The rows of a group lie close to one hidden flat surface of 10 dimensions, which may be shifted away from zero. Surfaces can cross.
Some rows, each with its group after it:
[  4   6  -4   5  -3   9  -5  -4   3   1  -7  -1  11   6 -11   2   5  12
   9   2   3] | U
[ -2  -6   3  -7   0  -8  13  -4 -21 -22   8   9 -17  -1  12 -14  -5  -8
  -7   5  -3] | X
[ -6   1  -3  -1 -11  -5  16   3   6  -1   4   8   7  -7  -6 -13  -1  -9
  -4   2  -1] | J
[ -3   2  -8   7 -23  14  -1 -11  -2 -14 -11   2  23  10  -2  -6  -5  11
  12  -4  -7] | P
[ -4  -6   1  14  -8  13  11  11   5  25 -10  15   8  11 -14   8   0  -7
  -2   3  -3] | Q
[  0  -8 -11   2 -21   0   9 -10 -13 -23  -2  11  -6  -7   1 -11 -12   8
   2  -5  -2] | P
[ -1 -17  -2 -15  -4   9  28  -2  -8  -8   6  31  -2   6 -26   4  -4   8
 -16  16  -7] | X
[  6 -13  -5   8 -14 -10   1   1  -3 -14  14   6   8  -5  10   6 -12   1
  -7  -3  -4] | Q
[ -2  -5   0 -27  -6  -4   3   2  14  -4   2   8   2   3  -4   2   4  -8
   4   7  -1] | P
[ -6  -6  -9   5  -7   6  -8  12  17  14  -3   8  33  14  -8   9   1   0
 -11   4 -12] | Q
[  5   1   3  -9   4   6  -8 -12  -8 -10  -5  -7  -8   3  -1   8  -3  14
  10   0   4] | G
[  3   2  -4 -22   4  -6   7   3  -3  -4 -11  21  -4   6  -7 -10   2 -12
  -1  12   2] | P
[  1 -11  -5   2   6  -6  -6   8  -6  -2   6   8   3   5   9   7  -3  -3
 -20   3 -11] | Q
[ -5  -7 -11  11 -13  -5  -1   0   3  -6   7   0   8  -9   4  -5  -9   3
  -7  -7  -6] | Q
[  2  12   2  15   1   4  -8   2  -9  -3  -6 -10  14   6  12  -6   5  -1
  -4  -5  -6] | J
[ 5  2  1 -1  0  5  3 -2 -3 -4  3  0 -1 -6 -3  1  8  8 -7 -1 -1] | J
[ -3  -6  -5   8   0  -7   3   0   2   0   1   8   9   2  -8   5 -25   3
  -1   0   1] | P
[ 17  -4  -7  12  10   4   1   3  -8  15  -1  13 -25 -21 -12  10  10  17
 -20  -8   7] | Q
[ -5   3 -19   8   3  -7 -13   9  -4   0  -8   7   6  11  12 -22  12 -10
 -11   7  -8] | G
[ 10  19  22  10   3   0  11  14   2  14   1  -3  18  -3   7   3   7 -22
  -5  -5   4] | P
[ 14   0 -13 -12  -3  -5  -9  -4   5   1 -16  17 -10   1  -9   0  -1   2
  17   4  13] | P
[ 15  21  16  10  17   4  -7 -10  -9  -7   5 -22  17  -4   0  13  -6  20
   0  -7   9] | J
[  8  -6  -1  34  -5  -8   1   6  -6   0   9   6  27   9   3  12 -24   2
  -6   1  -2] | U
[ 14  -6  13 -10  11   4  -2   2  -9   0  -3   8  -4  15   0  24  -6  -1
   2   9   2] | G
[  3  -2  -8  24 -11   1  10  -6  -5   1   1   3  -8 -21  -8  -7  -9  15
  -3 -14   6] | Q
[  7  12   3   4  -2  -3  13   2 -24 -26   5   8  23   8  13 -21   7  -7
 -18  10  -8] | G
[ -4   3  10 -12  16   1   6  -5   9   7   2  -5   2  -1 -18  13 -11   6
   4   3   6] | X
[ -4 -18 -11  -6 -28  -2   7   2  22   6   5  11  -9  -5 -10   1   0  -3
  18   1   4] | X
[-19  -4 -23  13  12   2 -10  -7   3   5  -7   0   7   1 -21  -6 -16  24
 -11   0  -6] | Q
[ -3   0  -7  24   3 -15  -2  11  -4   9  -7   9  13   5   5  -4 -30 -15
  -5  -4   0] | P
[ -9  -1  13   3  -3  -2  40 -10 -14 -16  13   7   0   0 -15 -11 -18  -2
   3  11   2] | Q
[ -9  -9   8  -1   4  -5   8  11  13  19  12  -4 -15 -13   1   9  -1 -14
 -10  -8  -1] | X
[ -5   3   9  10  -7   7  -1  13   1  19 -12  -4  -8   0  15  -4  10 -22
   1 -13  -4] | P
[ -7 -10 -25  11   7 -13 -21 -13 -20 -27   5  -8 -15   9  13 -19  -9  17
   4  11  -3] | U
[ -7  -4 -12   3  -2   2 -10  -2 -14 -14 -11   6   8  10   9  -8 -15   3
  -8  -2 -12] | G
[ -8  23   1   6  11 -10 -18  -1   2   0 -13 -21  19  12  14 -16 -10 -13
  17  -3   2] | J
[ 5  0 -2 -1  2  8 -9  2  7  9  1 -2 -1 -2 -3  7 18  9 -4  1  0] | J
[  5   8   5   2  10  -1  -9  -6   4   2   7 -20  -8 -14   4   7   1  11
   1 -11   6] | P
[ -5  -5  -2   5   3   2   6  -7   3   7   2  -1  -9   8 -17  -1   1   8
  18  14   7] | U
[ 15 -14  -4  14 -12  -9  -3   5 -10 -10   7  14  10  14  12  11  -8  -3
   2  10  -1] | U
[ -2  -9 -10  -8  15   0  -3  -6  -9 -11   0  13   8  17 -15   6 -12  15
 -12  17  -7] | Q
[-11  14 -11  -2  18  -6 -15  -4  -3   2 -13 -13 -17  -6   5 -25   6  -2
   3  -3   3] | J
[  2  18  14   6  30  -1 -15   4   7  15   5 -26  15   0   0  12   3   5
  -7  -3   3] | U
[  0 -17  -7  -1 -11  -2 -17  10  13  10   2   2  -2  13  10  14   8  -7
  10   6  -4] | X
[  6  -1 -10  21 -14   0 -15  -2 -20  -9 -17   2  -5   4  24  -8  -9  -3
   9 -12  -2] | P
[ -4   2   8 -14  12   3  -5   9  13  11   1  -1  19   8  -6  15  -3  -7
 -11   2  -7] | U
[  5  -2  10  -3   6 -13  12  -4  -2  -4  15  -5 -19 -13   1   2  -8  -5
   4   0  10] | X
[ -1  -1   6   0 -11  22   2   9  -3   4  -8   8  25  19   0   7  16  -3
 -10   5 -15] | X
[-11  -1   2 -15  16 -24  -4  -2  14  -4  13 -11  -5  -9   0   2 -27  -7
   4  -2   6] | J
[ -2   2   1  -9  -7  -2   5  -1  -1  -4  -5   1 -11  -7   7 -12   6 -10
   3  -3   1] | J
[-10 -15  -9  -1 -10  -4   1   4   7   3   1   8  -7   3   1  -3  -5  -7
   2   2  -4] | U
[  1  -9   0   0  -3   3   8   4 -20  -6  -9  18 -10   3   8  -1 -10  -9
 -12  -3  -8] | G
[  1  -7   0 -21 -11   0 -15   6  11  -5   4  -8  -8  -2  20   5  18 -10
   1  -4  -7] | J
[ -6   0 -14  13 -15  -5 -10  -7  15  -5   7 -15  10 -14   0  -5  -9  13
   7 -13   1] | Q
[ -4   7  10   0   6  17  -8   2   6  22 -12 -16 -12  -2  -2   7  17   3
   9  -9   1] | P
[-1  4 -1 -3  7  5 -6 -6 -6 -5 -5 -4  0  8 -2 -2  4  9  5  6  1] | Q
[ -6 -12 -14   1 -25  16  -1   2  10   2  -8  15  18  16  -8   1   9   5
   2   6 -12] | X
[ -3   9  11  -2   9  -1  -1  -1  -4  -7   4 -12  13   4   8   1  -5  -3
  -4  -1  -4] | X
[-18  -8  18  -9  -1  -5  17   5  13  22  -5  -1 -20  -7  -4   6 -27 -29
  17 -11   7] | X
[  1  -7  -5 -18   6  -2 -19  -1   2  -2  -5  -2 -13   9   7   7   6  -1
   8   6  -1] | G
[  1   9   1 -10  11  -1 -12  -2  18   3   6 -14  15  -6  -9   7   4  11
  -2  -2   2] | U
[ 10   1  10 -11  -7  -5   2  10   6  -9  13   0  17   1  13   8   8 -14
  -9   2  -5] | U
[-10  -2   4  17   4   3   6   3  -2   9   0  -1   9   3  -3   3 -17  -3
  -7  -5  -5] | P
[-1  5  7 -7 -4 -4  2 -5 -4 -7 -4 -6 -8 -6 10 -8 -7 -9  9 -9  4] | J
[ -5 -14   2 -27   1 -12  -5  -8  -8 -32  15  -4  -6  11  16   0  -9  -4
   2  12  -8] | G
[-10  -9  11  -6  -6 -11  15   5   6  -1  13   3   3   2   3   5 -21 -20
   0   1  -2] | X
[  9  -1  -5   5 -10   1   4  -2  -6  -6  -2   8  -5  -5  -1  -4   6   5
   1  -1   3] | U
[ -5  -3  -1 -12 -12  10   9   8  21  20 -10  11   2 -12 -16   6   3  -6
  -5 -11  -2] | U
[ -5  -2  -3 -13  -6   2  14   2  16   3  11   7  10 -10 -16  -1   9   1
 -11   3  -3] | Q
[  7   3  -4 -15   7  -2 -13   3   4  -3  -2   2   5  12   1   2  15   0
   3  13   1] | G
[ 11   2   4  -6 -14  10  11   6 -17 -11 -14  22  12   0   7   0  -2  -9
 -19  -7 -10] | G
[  8  -8  14  -3  -7  11  -8  -2 -20 -20 -10   6  23  31  16  23 -22  -2
   5   1 -13] | G
[  7  -6   5  10 -19  16  16 -12 -10   0  -7   5 -19 -18 -10   8  -8  16
   9 -19   6] | J
[  9  -1   2 -17   1   2  -2   4  -4  -3  -4  12  -1  -1   4   6   4  -5
 -13  -2  -4] | G
[  2 -13   3 -18   9  -8   9   3   3  -6  23   8 -10  -6  -3  10   6  -2
 -19  10  -4] | X
[ 15   9  11  -9 -17  16  -9   1  11   2 -11  -4  21   1   2  17   8   3
  13 -12   1] | G
[  4   8   0  17   2   9   5  -2 -13   1  -9   2   4   2  -3  -5   2   7
  -3  -2   0] | U
[  5 -16   6   1   6   4   8   2 -22  -1   1  12 -30  -4   6  12  -6   0
 -15  -3  -4] | J

New rows. What belongs after each?
[  6 -10  -7   3 -12  -5   1  -3   9  -5   9   6   6   2  -9   7  -3   8
  10   7   4] | U
[ -2 -19  -7   8  -7   6   9   8  -5   9   4  16 -16  -1  -3   3   9   0
 -16   2  -7] | X
[  3 -11  -2   0 -14  -1   4  -2   1 -11   5  10  13  12  -3   8 -11   2
   7   7  -2] | Q
[ -7  -1   0 -10  -4  -5  13 -13  -6 -16  -1   3 -10  -2  -7 -11 -15   0
  12   3   4] | X
[-12   6 -18 -21  12 -22 -20   2  20  -6   0  -4  12  -2   2 -14 -10  -8
  -3   4  -1] | P
[  2   0  14 -18  -6  11   8  -1  -3  -4  -9   8   7  19  -1   8   3 -11
  10   9  -3] | X
[  6  14  -6  -4  -1   4  -7   3   8   5  -8  -2   3 -14  -1  -7  16   4
  -7 -10   3] | G
[-13   2   4   0  12   4  14  -1  -8  -1   1   4   8  12 -11  -7  -5  -1
 -10  11  -8] | Q
[ 16   6  16 -41  11  -5   5  -8   9 -11  14  -5 -21  -9  -4  10  19   0
  12  12  15] | X
[ -7   6 -13   9  -6  -5   3   0  -6  -7  -3   1  -3  -9   6 -27   5  -3
  -8  -3  -4] | G
[  4  -9   6  -9 -10   8   6  -7  -9  -9  -5   7 -14   5   1   7  -4   0
  13   1   1] | G
[ -1   2   5  -1   1  -2  -1  -6  -4  -8   5 -10   0   4   7  -1  -2   0
  10   3   1] | Q
[ 12   9 -14  18 -14   6 -13 -10  -7  -6 -10  -7  -4  -7   7 -14  17  17
  14  -7   7] | U
[-23 -14   6   4  11  -2   8   6   0   7  10  -1   3   5  -1   8 -21  -9
 -17   0 -15] | P
[  3   2  13 -11   4  -3   6  -9   2  -8  10  -9   1   6  -5   7  -1   4
  18  11   8] | Q
[  0  -2   3   5  -3   4   4   0 -10  -3  -5   2  -4  -5   4   2 -11   0
  -4 -10  -2] | G
[-11  -6 -11   8   4  -1   1  -3   4   6  -2   4   4  -1 -15  -1 -16   8
  -4  -1  -2] | U
[ -1   7  -2 -15   5  -2 -13 -10 -11 -23  -3 -11  -5   0  14 -11  -1   3
   2  -3  -3] | J
[ -3 -13  -7   4 -15  -3   7  -3  -2 -15   7  13  15  12  -4   1 -13   3
   4  11  -5] | X
[ -7   5   1 -11   3 -14  12   7   4  -5   8   5   1  -4   2 -17   3 -19
  -8   7  -1] | J
[ -9 -15 -17   1  -5  -4  -4   8   8   8  -5  16  -1 -10  -4   3 -20  -3
 -20 -14 -10] | U
[ 13   8   6 -14  14   4  -6   0 -16  -6  -8   5 -11  -6   9   4   6   2
 -18  -7  -1] | G
[  1   1 -10  -8  11  -9 -12  11  10   3   2   6  12  -1   1   2   0  -6
 -21   1  -5] | G
[ 14  -9 -12  -3 -19  -9  -4  -3  -4 -27  18   4  -2   0  16  -6  21   5
   3  13   0] | X
[-13  -1  -6   5   8   0  -9  -9 -10 -12  -8  -5  13  16   0  -4 -22   7
   3   3  -8] | X
[ -1  -9  -2  -7   1 -11  -3  -6   0 -11  13  -4  -7  -1   4   5 -11   3
   5   3   1] | Q
[  7   3 -11   8  -3  11 -14  -4  -6  -1 -12   1   6   7  -1   2   9  17
   1   0  -2] | Q
[  3   0   9   5   4  -9  19   3 -15 -13  14   8   8  -1   6  -5 -10  -9
 -18   4  -3] | G
[ -1  12  -7   1   1 -11   5  -3  10 -14  14  -4  33 -13  -9  -8  -9   9
 -18   0  -3] | G
[-23  -3 -15 -22 -10 -11  -8  -3  18 -14   6 -10  -4 -16   7 -24   0  -5
  -4  -9 -10] | P
[  2  -7  -4  -6 -16  -6  11 -18  -1 -25  12   0  -6  -8  -9  -3 -13  14
  18   3   8] | Q
[ -6 -16   4   2  16  -6  -9  11   3  27   0   0 -35   2   6  15   0 -14
  -1  -1   2] | Q
[  2  13   3   5  -6  -1   6  -5  -9 -15   5 -10   3  -6  11 -18  11   0
   2  -2   1] | G
[ 5  3  1 -2 -7  3  1 -2 -8 -6 -7  2 -7 -3  6 -5  5 -1  4 -5  3] | P
[-14  -8   1  -3   1  -2   2   0   0   3  -5   0  -9   4   1  -2 -16 -11
   6  -3  -3] | X
[ -9   0  -5  12  -5  -2  -3  10   8   4   7  -3  21  -4   7  -4   0  -5
 -18  -7 -11] | Q
[ -7  -1  -4  -2  -4  -1   8  -2 -12 -17   4   5   5   1   6 -16   2  -1
 -14   3 -10] | Q
[ -1  -5  -5 -12  -9  -8  15   2   4 -10  10  14   0  -9  -4 -10   2  -6
  -8   5  -2] | G
[  3   0  -7   5  -2 -11  -8  -3  13  -7  15  -8  19  -4  -3   5  -8  12
   1   2   2] | U
[ -5 -13  -6  -5   3 -12   9  -4  21   4  19   1  -5 -13 -22  11 -15  11
   2   4   8] | X
[ 10 -17 -14  18   2  -9 -15   2   1  11   2   8 -13   3  -2  17 -12  10
   7   2   8] | U
[ -5  -7   2  10 -22   9  -1   3  -3   1 -11   2   2   4  14   2  -9  -9
   8 -14  -7] | G
[  5 -16   4   3  -1  -4  -3   2  -8   1   1   6 -14  12   8  14 -11  -7
  10   5   2] | Q
[  6  -1  -7  -4   6   0  -4  -1  -9  -5  -5   8  -6  -6   0   0   0   6
 -14  -3  -2] | U
[  0  -1 -13  -4  -9  10  -1  -4   7   1  -3   5   0  -6 -13  -5  17  15
  -3   0  -2] | J
[  3  10   0   5   7   7 -11  -8 -19 -14 -12  -6   8  13   8  -5  -4   9
   2   1  -4] | J
[  9 -10  -3  -2  13  -7  -4   2  -9   2  -6  17  -7  11  -3  13 -19  -1
   0   9   6] | P
[ 10  -8  -3   2 -12   1   9  -1  -4  -7   5  14   0  -5  -5   4  -1   7
  -4   2   1] | Q
[ -5  -6  -1  -5 -11   6   6   2   8   1   2   5   6   0  -6   1   5  -1
  -1   1  -5] | X
[ -6   8  -7  -4  14   8   0  -9 -14  -9  -6   0  -3   1  -9 -15  10  16
 -13   5  -4] | Q
[ -2   5   7 -11  -7  10  16  -4  -3  -2  -4   2 -11  -8  -5  -7  12  -2
   0  -4   1] | X
[ 12   1   2  18 -11  -2   0  -4  13  10   7  -6  11  -1  -9  12  -3  10
  24   1  15] | X
[  3  -3  -8 -12  -3   4  -9   6  -9  -2 -17  13 -13   4  13  -8  15  -9
  -6   0  -7] | G
[  7 -12  -6  27 -13   9   3  -4 -27  -1 -17  16 -11  11   3   1 -13   7
   9  -2   1] | Q
[ 10  12   7   1  -3   0  12  -7  -5 -16  13  -5  10 -14  -1  -6   7  10
 -10  -1   2] | Q
[ 19   2   3  -1 -25   8  11   6  -5  -6  -5  18   8  -7   8  -1  14  -7
  -6  -6  -1] | U
[-10 -15 -14   0 -27  -1  20  -4  -4 -11  -3  23  -5   7  -7 -20  -2  -7
  11  12  -4] | G
[  0 -10 -25  14 -22   1  -7  -4 -12 -10 -11  12 -18 -11   9 -19   1   8
   1 -10  -2] | U
[ -2  22  21  16  14   7  12  -2  -3   5   6 -20  20   4  -5  -4   7   1
   2   4   3] | U
[ -9 -10  -2   9   3 -16  -6  10  10   9  15 -10  -9  -8  13   2  -6 -13
  -4  -5  -2] | U
[ -4 -19  -4   3   1   0  -6   0 -15 -10   3   7  -3  10  10  11 -20   3
 -13   0 -12] | J
[ -9   0   2 -15 -17   3  10  -3   0 -16  -1   2   6   4   6 -13   1 -10
   4   0  -8] | X
[ -7  -1   0  -8   8   9  -8  -1  18  13  -2  -3  14   7 -20  16  -3  13
   2   3  -2] | X
[  1 -10  -6   2 -11 -14  11  -7  -2 -12  16   3 -17 -15   2  -9  -6   2
   4   1   7] | X
[ -1  -8  -3 -23   0  -8  -3  -6   4 -15  10  -3 -13  -1   4  -3   4   0
   6   9   1] | G
[  5  -8 -18   4  -6 -14 -13 -14  -1 -21  15 -10 -15 -23   6  -3 -14  21
   1 -10   6] | Q
[-11  -6  -3  -9  16  -2  18   3   4   5  11  14   1  -5 -24  -1  -5   5
 -26  10  -5] | Q
[19 16 11  3  2  7  1 -2 -5 -7  3 -4 18  0 -2  5 14 10 -1  2  6] | U
[  2   9   2 -15 -14   2  -9   1  18  -6   6 -17   3 -14  14  -6  24  -3
   4 -10  -2] | J
[  6  23  16  17   9  20   9   3  -2  20  -9  -8  20   8 -13   4  18   5
   3   1   4] | Q
[  2  15   6 -18  10  -8   3  -6   4 -10   9 -12 -10 -18   2 -12  13  -1
  -3  -2   6] | J
[ -3  -2 -11 -10  10  -5  -7  -4  -6 -14   0   6   0   1  -1  -5  -6   7
 -12   4  -5] | G
[  2   0  -4  -6   9   1  -6  -7 -10  -8  -5   2  -7   1  -3   0  -4  11
  -3   1   0] | G
[ -5   9  12  18  -3  -1  12  -2  -6  -3   8 -12  13   1   3  -8  -9  -3
   4  -2   0] | Q
[ -7   1   6  -6  10   4   4   1   3   0   7  -2  19   6  -6   8  -3   3
 -16   5 -10] | X
[ -5   3 -17   1 -12   6  -1  -4  -3 -14  -4   5   6 -11   0 -20  12  11
 -16  -6  -9] | Q
[  2  -2  -8   2   9   1 -14  -1  -9  -4  -7   2   1  11   4   1  -2   8
  -5   5  -4] | U
[ 11   8   8   3  23  -5  -5   2  -9   3  -2   1   5   7  -2  11 -10   1
  -5   6   6] | P
[ -4  -7  -7 -14   7  -2  -2   3 -17 -12  -2   9 -21   4  13 -14  12  -7
 -17   7 -10] | J
[ -7 -18 -11  -7 -28   1   2   5  12  -8   7  11   7   5   6  -4   6  -8
   2   4 -11] | X
[  6   7   0  -7   2  -7  -3 -10   4 -18  17 -13  10  -5  -2  -1   3  13
   4   5   5] | X
[  7  -2   0  16   7  -2  -9   5  11  16  13 -11   2  -5  -1  15  11   9
  -4  -1   3] | X
[ -4   6   3  14   0  -3   7  -4  -5  -4   8 -11  -1  -5   3 -13   3   1
   1  -1   1] | U
[  3  -5 -10  15   4  -2  -5  -3  -9   2  -2   4 -10  -1  -2  -1  -6  11
   1   1   4] | U
[  9  10   2 -12  13 -16  12  -2  -9 -13   9   5 -11 -19  -1 -13  -4  -4
 -13   1   9] | P
[  1  -3   3   0 -19  -5  -8   3  10  -9   8 -10  13  -3  19   3  -4  -9
   6  -9  -5] | P
[ -3   0  -9  -3  -2  -1  -2  -2   8   0   1  -1   1 -12  -5  -5   0   7
  -5  -6  -1] | U
[  9   1   5  -4   6  -3   1  -3  -6  -3   7  -5 -20   2   4   0  18   0
   9  10  10] | U
[  0   2  -9 -15 -11   1   3  -7  -9 -22  -3   6  -9   1   5 -20  15   0
   3   7  -4] | G
